There are 3 nested groupings, the coarsest first. Each group lies inside one group of the grouping before and may be the whole of it. The rows also spread widely along 12 directions, which tell nothing about the answers.
In the rows, 128 means zero.
Known rows, each followed by its group in each grouping:
[109 129 128 109 157 107 121 185 117 126 127 114 159  87 167 160  97 124
 158 154 130 138 108 109 122 124 114  84  55 139 164 131 183 100 127] : kelu Q986 Q398
[182 114 115 124 175  94 123 152  85 156 126 109 137 157 130 101 109 114
 133 141  75 123 167 144 100 162 144 132  82  91 106 177 140 119 120] : Tiba Q580 Q487
[132 128 160 178 190  93 102 158  95  67  85 108 218 117 127 104 153 118
 141 154 157 111 109 118  84 132 105  51  79 133 168 149 177  84 120] : kelu Q986 Q867
[157 179 161 120 168  86 122  99 121 140 173 131 138 121 126 152 120  85
 146 137 155  90 135 138  92 132 133  97 110 159 143 186 124  87 142] : Tiba Q595 Q472
[ 62 137 148 154  90 135 146 195 150  74  87 172 166 165 114  89 110 109
 152 145 158 130 126  98 111 138  85  78  87 137  98 132 129 124 142] : kelu Q943 Q890
[ 95 144 139 121 138 129 152 169 117 111 126 120 140 140 123  86 111  94
 147 132 124 124 162 154  97 149 160 124 118 141  88 137  83 138 171] : Tiba Q580 Q791
[183 132 126 120 124 106 130 144 110 150 123 157 170  92 132 146 175 154
 160 110 138 134  80 108 120 157 103  73  84 152 137 134 153 131 177] : Tiba Q130 Q669
[147 131 140 124 141 112 157 149  95 160 139 106 131 118 123 166  70 154
 144 116  96 133 121 122 112 132 114 102  99 121 127 157 118 139  91] : kelu Q281 Q617
[147 132 143 112 181  93 106 166 113 129 100 135 172 105 150  89 181  98
 147 112 117 124 144 162  87 163 170  92  75 147 113 147 137 111 218] : Tiba Q130 Q897
[211 118 136 136 179  91 123 154  63 174 149 102 120 143 159 146  80 114
 151 156  73 120 152 135 105 142 103 131  67  84 120 173 180  90  72] : Tiba Q520 Q190
[170 104 149 147 141  83 125 172 101 156  98 124 157 118 145 127 140 170
 185 110 101 124 102 100 115 155  86  81  84 109 151 154 176 143 158] : kelu Q720 Q195
[ 73 137 162 153 173  63 145 140 164  92 128 103 181 137 117 124  86 124
 166 125 168  79 116  95  78 134 118  76 109  99 183 201 161 105  88] : Tiba Q595 Q472
[ 99 125 107 102 136 127 131 163 139 102 122 122 164 120 124  94 168 139
 151 128 136 130 127 124 107 157 150 127 134 142 149 130 139 140 199] : kelu Q986 Q398
[120 117 114 143 160 148 136 165  78  76 129  95 158 155 109 106 101 118
 114 177 110 138 150 139  95 141 141 136 119 107 116 139 142  97  68] : kelu Q720 Q195
[167 123 138  76 169 103 101 137 125 133 114 128 152 127 141 151 140 138
 130 144 166 127 100 115 115  99 102  88  84 144 139 148 162 126 113] : kelu Q720 Q195
[153 137 157 141 151 106 132 153  92 129 134 137 165  80 152 144 152 121
 163 129 122 128 105 147 102 154 128  75  75 146 130 139 172  90 162] : Tiba Q580 Q487
[ 56 155 156 104 123 146 148 158 154  74 157 145 142 121 142 116 139  93
 161 144 177 115 122 151  90 127 146 129 138 156 126 133 154  92 157] : Tiba Q130 Q669
[112 113 119  17 169 122 120 140 164 132 135 134 131 119 142 155 129 130
  88 127 136 148 128 159  99 106 177 120  80 126 108 166 159 111  99] : kelu Q720 Q195
[ 73 120 180 172 136 138 151 220  85  61  94  97 163 129 162  80 110 113
 211 156 161 120 111 129 104 122  86 105 121 139 119  79 144 139 159] : Tiba Q580 Q791
[156 130 126 117 153 138 126 170  69 128 137  91 128 134 143 124 110 123
 165 162 121 134 134 128 124 126 112 139 125 146 129 108 120 142 146] : kelu Q720 Q195
[136 135 126 124 184  91 119 127 122 117 161 102 149 139 136 118 123 104
 161 162 137  93 143 126  93 143 136 139 126 106 176 182 185  90 121] : Tiba Q580 Q487
[166 153 106 135 142 103  84 127 124 125 155 174 162 120 133 127 186  91
 142 182 138 111 137 107 116 168 118 110  81 143 175 173 215  52 178] : kelu Q720 Q195
[211 152 109 112 135 124  95 124  82 161 166 161 117 138 139 125 173  97
 134 166  94 128 159 142 119 167 123 148  99 142 124 163 179  75 182] : kelu Q986 Q398
[156 166 131 128 151  92 126 141 114 166 161 144 119 149 133 129  80  62
 133 154  98 107 185 138 101 152 138 119  64 125 104 191 125  80 127] : Tiba Q520 Q190
[124 124  99 100 174 125 102 197 110  88  95 119 175 150 149  81 126  73
 123 189 161 137 150 122 112 121 124 114  59 143 105 104 136 115 136] : Tiba Q520 Q190
[104 145 173 146 104  99 144 159 148 127 108 174 154 130 124 158  90 127
 145 124 147 120 106  98 108 123  71  44  55 133 119 173 157 105  97] : kelu Q281 Q617
[122 154 173 132 201  80 125 145 105 135 132  68 133 150 136 130  48  95
 166 144 139  84 157 128  92  97 115 110 118 133 158 174 100 135 107] : kelu Q281 Q617
[149 139 100 134 150 101 110 166 102 142 131 121 147 138 133  90 136 104
 160 152  94 118 166 114 116 175 135 132 100 130 152 155 138 121 201] : kelu Q986 Q398
[180 169 139 151 123 116 114 129  94 116 121 132 157 164 102 146  96 118
 151 181 202 106  96  59 141  92  20  70 107 178 148 129 106 139  99] : kelu Q986 Q398

New rows. What belongs after each?
[188 140 140 168 122 101 121 138  95 134 132 168 164 122 132 153 137 121
 155 165 142 119  97  91 122 148  59  70  60 126 141 159 204  76 107] : Tiba Q580 Q791
[167 129 152 161 219  73 106 172  59 121 116  58 174 116 164 107 109 106
 193 154 131  99 127 119  99 137 111  99  94 131 174 133 146 123 154] : Tiba Q595 Q472
[220 137  89  75 169 117  88  96 108 137 122 155 172 140  96 138 185 128
  68 152 150 139 122 123 112 129 126  99  86 152 120 162 138 111 118] : kelu Q281 Q617
[182 118 128 113 184 100 117 147  88 130 102 122 179 114 130 146 115 123
  99 146 128 143 115 133 104 124 125  63  40 124 104 153 148 103  73] : Tiba Q580 Q791
[139 138 149 139 128 106 136 175 106 126 123 128 145 135 149 138  93 121
 182 150 157 120 103  90 125 123  64  88  80 140 131 124 144 131 127] : Tiba Q595 Q472
[152 147 115 149  82 154 135 154  94 125 156 179 125 146 116 128 138 110
 138 171 104 140 143 119 124 168 102 129  98 135 102 143 164  82 138] : kelu Q720 Q195
[121 133 120 126 123 106 133 177 127 149 122 151 156  95 143 135 135 131
 160 123 102 136 125 113 118 168 126  90  67 137 143 144 158 120 190] : kelu Q281 Q617
[124 145 157 101 118 126 130 150 131 130 136 141 104 171 130 111 116 111
 163 142 149 110 144 128 113 115  98 136 135 144 107 149 119 140 153] : kelu Q720 Q195
[124 103 128 105 159 145 110 196 106  67  86 127 167 161 151  70 166 108
 142 168 166 139 122 135 103 120 108 130 100 128  98  97 172 120 138] : Tiba Q130 Q897
[117 127 136 103 148 139 146 153 105 113 163 104 135 102 149 180  89 143
 136 153 127 142 103 133 110 113 119 120 102 123 149 139 185  90  64] : kelu Q986 Q867
[137 114 142 115 147 110 118 193 109 116  93 145 166 118 164 120 133 112
 151 150 139 142 110 125 115 128 100  75  38 132 105 120 179 110 137] : Tiba Q580 Q487
[128 116 147 100 147 125 122 168 119 105  95 131 149 156 129 121 111 127
 119 147 147 139 123 127 106 104 105  92  80 128  93 140 138 127  87] : kelu Q720 Q195
[117 132 130 120 153 121 161 171 102 126 145  84 142 115 140 139  78 129
 168 137 130 125 123 125 110 129 124 123 118 133 134 121 113 142 118] : Tiba Q520 Q190
[109 145  97  97 183 121  98 162 116  98 141  96 141 163 136  82 115  68
 133 192 139 112 182 132 106 130 154 163 120 137 151 146 135 105 156] : kelu Q986 Q398
[ 67 153 137 110 100 152 156 172 148  94 133 169 126 168 115  76 122  74
 128 136 132 129 172 161  89 152 162 137 116 141  58 147  94 112 161] : Tiba Q130 Q669
[122 138 142 143 115 126 159 162  99 137 139 130 134 118 122 140  96 136
 144 119  82 138 136 138 105 159 132 101  97 125 108 155 125 113 127] : kelu Q986 Q398
[165 151 146  97 211  89  96 135 103 134 135 123 168  91 154 136 149  78
 124 139 133 118 139 170  85 133 175  84  60 157 132 165 149  75 156] : Tiba Q130 Q669
[112 124 101  74 135 125 130 156 159 114 132 147 143 154 129  87 161 112
 133 138 150 125 146 132 101 147 147 149 119 125 112 144 145 130 168] : Tiba Q520 Q190
[ 90 136 161 128 158 125 149 164 117  82 118 104 168 126 127 109 116 115
 155 128 161 117 118 145  85 123 139  99 126 144 119 130 113 127 127] : Tiba Q130 Q669
[130 131 108 100 122 140 135 145 127 113 130 148 161 109 115 112 187 143
 124 119 122 145 120 140 105 166 153 118 119 147 122 135 140 123 186] : kelu Q986 Q867
[214 124 134  92 133 139 133 138  65 180 157 131 103 119 147 155 147 154
 151 118  75 152 122 158 122 149 120 146 119 133  99 134 146 131 159] : kelu Q943 Q890
[174 142 106 152 133 151 140 144  53 125 170  96 138 119 125 138 132 143
 177 168 118 127 118 110 129 153  95 157 162 148 168 105 141 130 154] : kelu Q281 Q617
[131 135 177 107 134 139 175 124 103 125 150 125 134  95 120 145 146 151
 139  83 113 136 109 194  80 143 169 104 143 146  79 144 108 125 141] : Tiba Q580 Q487
[162 127  76 104 106 110 131 167 130 151 115 160 144 167 114 116 109 126
 128 149 132 140 129  69 140 155  88 108  62 123 104 144 119 150 128] : Tiba Q595 Q472
[141 170 143 111  90 120 136 169 127 172 155 180 102 127 158 147 108  88
 182 141 131 123 134 112 136 142  90 112  72 164 103 136 133 115 191] : Tiba Q130 Q897
[167 149  94 127 199  93  94 162  80 147 145  89 164 102 153 134 109  91
 162 174 111 122 147 109 126 153 137 116  79 151 187 137 142 107 181] : kelu Q943 Q890
[143 134 139  54 197 122 119 133 108 132 159 102 121 119 156 124 139  91
 124 139 121 126 158 199  86 123 194 152 117 139 103 151 136 103 150] : Tiba Q580 Q487
[205 121 145 105 110 143 127 165  79 137  99 145 123 178 135 105 145 139
 162 139 158 137 102 114 131 108  47 121 116 149  69  98 111 174 138] : Tiba Q130 Q669
[115 112 133 112 119  99 156 177 135 157 109 123 137 125 131 134  91 168
 159  93  95 136 119 107 116 147 114  93  88 108 125 158 129 161 136] : kelu Q986 Q398
[ 83 141 126 165 159 107 123 180 132  53  91 134 218 129 115  89 128  81
 128 172 179 118 129 105  91 141 121  57  62 143 133 134 143  85 121] : Tiba Q520 Q190
[118 143 134 140 143 100 127 176 117 127 128 144 161 105 152 120 123  92
 166 149 122 122 135 126 110 160 131  84  58 139 133 145 158  95 175] : Tiba Q580 Q487
[144 129 135 156  89 133 138 190  94 132 117 143 119 170 138  94 115 129
 188 152 113 126 136  96 132 149  57 132 109 126 114 121 143 145 165] : kelu Q986 Q867
[103 137 119 111  97 145 169 129 142 119 146 163 132 149  76 126 117 136
  87 113  89 144 153 153  90 169 175 119 118 114  72 186 101 108 100] : kelu Q720 Q195
[158 153 161 141 150 104 113 118 114 114 132 144 155 144 111 136 134 112
 135 152 156 105 123 121  98 123  99  81 104 143 136 176 149  91 111] : kelu Q720 Q195
[124 157 147 122 187  89 124 138 122 109 119 101 176 129 120 130  90  92
 139 151 180 101 123 117 101 105 122  67  88 157 143 152 100 124 112] : Tiba Q580 Q487
[182 139 141  81 231 113  97 108  76 124 135  87 156 116 126 111 172 100
  95 131 112 122 164 205  69 130 204 131 130 152 116 161 108 106 160] : kelu Q281 Q617
[ 82 119 137 121 192  94 134 183 113 117 142  51 142 113 164 121  76 127
 188 143 109 108 142 127  97 133 147 140 124 104 193 151 167 123 136] : kelu Q986 Q398
[ 84 125 111  93 118 119 169 166 154 132 130 133 143 126 117 140  76 137
 131 122 130 139 122 112 117 138 138 103  86 117 110 150 116 145 103] : Tiba Q580 Q791
[122 123 153  85 196 109 134 126 117 129 145 102 148  92 136 131 154 134
 117  94  89 128 146 200  64 148 212 125 125 120 127 179 147 101 151] : kelu Q281 Q617
[121 145 137 128 198  89  79 161 117 100 128 110 151 164 154  87 114  56
 148 196 142  93 179 126  95 124 125 128  85 123 164 174 184  69 139] : kelu Q986 Q398
[154 149 114 130 136 132 125 137 105 118 161 148 132 154 121 106 146  91
 139 164 121 118 156 137 103 164 134 153 122 126 119 158 156  83 145] : Tiba Q130 Q897
[ 61 113 140  64 176  94 122 191 177  96  54 107 185 134 134  92 119 132
 137 109 188 125 115 111 101  92 132  69  84 151 129 124  95 189 162] : kelu Q281 Q617
[145 135 127 110  97 129 112 173 127 137 106 193 133 145 133  80 191 105
 142 130 109 140 154 140 115 171 131 112  82 152  77 138 136 123 235] : kelu Q720 Q195
[157 123 138 172 143 126 143 176  58 107 115  94 145 167 124  63 129 122
 181 139 107 118 147 131 101 166 109 143 144 121 103 118 101 153 168] : Tiba Q595 Q472
[148 157  96 138  71 129 139 171 118 161 145 201 140 105 131 110 169  99
 163 136  94 143 145 116 135 208 132 109  69 158 101 133 136 111 250] : Tiba Q580 Q791
[161  92 125  91 221  92 116 168  91 122  95  79 190  97 153 141 116 144
 117 128 122 144 102 142  91 119 152  80  54 108 136 144 166 117  74] : Tiba Q130 Q669
[167 118  62  72 148 109 108 128 155 130 138 153 158 160 115 131 147 132
 107 166 159 128 117  79 125 140 111 133  87 104 154 171 191 108  91] : Tiba Q130 Q897
[ 91 175 161  90 147 132 130 146 134 113 150 138 132 117 139 149  99  77
 136 145 162 124 137 153 105 105 143  99 103 183 111 140 102 103 154] : kelu Q943 Q890
[135 143  77 108 115 171 146 146  89 118 183 136 132 111 117 155 118 118
 103 174  90 162 142 140 121 165 157 150 108 137 119 133 153  76 109] : kelu Q986 Q398
[134 139  84 108 175 124 116 158  98 108 155 100 150 138 136  88 138  85
 143 176 123 123 164 133 106 164 166 164 120 134 142 132 135 108 173] : Tiba Q595 Q472
[167 132 137 124  97 122 136 174  98 162 110 155 134 117 138 122 152 149
 170 107 102 145 116 118 130 159  95  94  90 153 102 120 121 156 209] : kelu Q986 Q398
[ 60 130 136  99 152 136 137 188 131  80 107 111 150 144 133  91  99  97
 124 146 136 137 156 151  94 121 158 117 102 139 100 130 109 125 134] : kelu Q986 Q398
[165 117 132 180 184 104 103 177  52 115 140  98 162 110 170 126 122 110
 168 185  77 123 139 127 102 163 108 121  68  92 179 153 244  47 112] : kelu Q986 Q867
[151 134 127 137 208  93  84 163  85 105 113  68 153 177 139  71 112  85
 172 191 151  90 166 108 107 118 107 143 129 130 172 142 131 134 152] : kelu Q720 Q195
[162 109 104 132 150 137 115 150  85  96 134 116 170 120 127 110 189 151
 149 160 124 135 112 124 109 162 125 137 136 124 159 125 191 107 153] : kelu Q720 Q195
[175 132 131 127 213 100  99 161  57 131 128  62 157 117 152 142  89 108
 155 176 126 121 132 123 115 112 117 106  88 142 164 129 136 118 112] : kelu Q720 Q195
[133 121 100  67 167 117 121 165 118 151 135 119 133 113 144 133 114 115
 112 137  86 150 157 152 110 147 183 127  70 127 112 153 132 117 146] : kelu Q720 Q195
[141 118  81  98 163 115 106 178 111 139 137 128 143 132 153 112 128 106
 137 165  85 143 160 124 119 167 151 147  72 109 143 150 180  99 162] : kelu Q943 Q890
[156 116 121  74 157 112 117 139 129 146 127 146 127 160 130 144 104 122
  91 145 112 137 147 135 102 118 123 121  66  98 101 186 170  99  63] : kelu Q281 Q617
[ 50 118 147  67 134 100 144 176 196 120 103 135 142 135 141 107 124 142
 161  97 157 116 124 119  98 120 135 111 115 126 138 156 140 164 174] : kelu Q281 Q617
[196 110 117 112 103 125 149 136 102 154 134 149 132 146 116 122 165 176
 149 107 110 139 102 114 117 167  96 131 126 112 101 144 146 152 144] : Tiba Q595 Q472
[122 146 139 166 153  98 121 171 114 101 112 159 193 107 134 120 127  76
 122 158 127 127 140 132  89 161 133  53  25 133 113 160 170  50 123] : Tiba Q520 Q190
[161 122 113 162 132 140 130 135  86  85 115 148 195 122  86 118 177 146
 101 146 117 146 113 130  97 172 133  82 102 130 116 146 153  89 111] : kelu Q720 Q195
[127 112 112 131 155 141 121 150 100  81 142 115 166 124 125 100 181 137
 143 160 121 130 128 142  95 164 151 147 144 117 155 137 192  91 148] : kelu Q720 Q195
[182 152 104 114 127 133 110  97 122 123 141 191 160 143  84  99 220 111
  90 128 111 134 152 156  93 189 167 121 121 147  97 180 134  86 195] : kelu Q943 Q890
[168 150 100 128 167 137  81 166  71  93 115 128 177 128 134 105 157  76
 127 206 158 137 138 116 128 131 114 102  76 182 133  99 133  99 169] : kelu Q720 Q195
[189 140 141  67 151 111 121 146  99 187 150 145  97 129 163 159  99  97
 131 140 102 139 147 159 119 119 127 118  53 137  75 156 138 109 124] : Tiba Q580 Q487
[142 150 150 145 162 112 132 161  78 127 145 102 116 165 138  77 105  75
 170 148  98 104 185 159  90 158 145 155 128 127  99 152 100 118 171] : Tiba Q595 Q472
[142 171 172 118 159 102 120  96 127 135 178 141 118 140 127 150 122  90
 139 146 139  89 152 153  83 124 128 125 128 137 146 203 163  68 122] : kelu Q281 Q617
[151 182 150  69 118 153 139 110 113 152 173 168  95 128 117 154 127  84
  89 125 110 143 163 194 100 128 169 123 102 180  50 161  77  94 150] : kelu Q986 Q867
[ 89 165 117 111 147 110 142 139 149 108 155 115 161 118 118 146  86  98
 151 164 189 105 117  93 119 118 121  99 112 160 166 144 115 123 126] : Tiba Q580 Q791
[104 141 164 214 158 122 130 161  84  52 105 101 176 187  98  42 131  94
 173 160 134  91 164 131  76 159 112 125 165 119 135 151 120 110 153] : kelu Q943 Q890
[161  98 149 104 185 113 105 201  84 105  59 102 174 139 163  90 144 128
 155 138 157 140 104 130 109 104  96  88  72 140  99  91 137 158 143] : Tiba Q130 Q897
[152 145  97  96 128 131 133 180  90 170 155 119 112 117 154 163  67 112
 147 164  95 151 141 109 146 133 109 128  63 145 126 122 126 126 132] : kelu Q986 Q867
[171 163 125 117 157 128 128 126  87 138 173 120 135 114 132 148 128  99
 148 154 133 119 132 140 111 143 136 132 121 159 135 141 129  98 148] : Tiba Q130 Q897
[122 121 170 143 114 117 167 137 135 110 130 146 133 176 105 108 117 140
 142 112 127 109 132 140  77 142 104 119 133  87  87 184 151 112  76] : Tiba Q520 Q190
[101 144 121 109 178 123 114 148 125  85 135 117 187  89 134 114 174 106
 140 143 148 128 125 148  93 152 177 107 119 163 163 132 149  96 197] : kelu Q943 Q890
[ 99 113 144  66 143 135 125 160 161  85 111 161 144 156 142 103 160 113
 116 137 169 133 122 152  88 113 135 124  97 119  86 147 181  99 111] : Tiba Q130 Q897
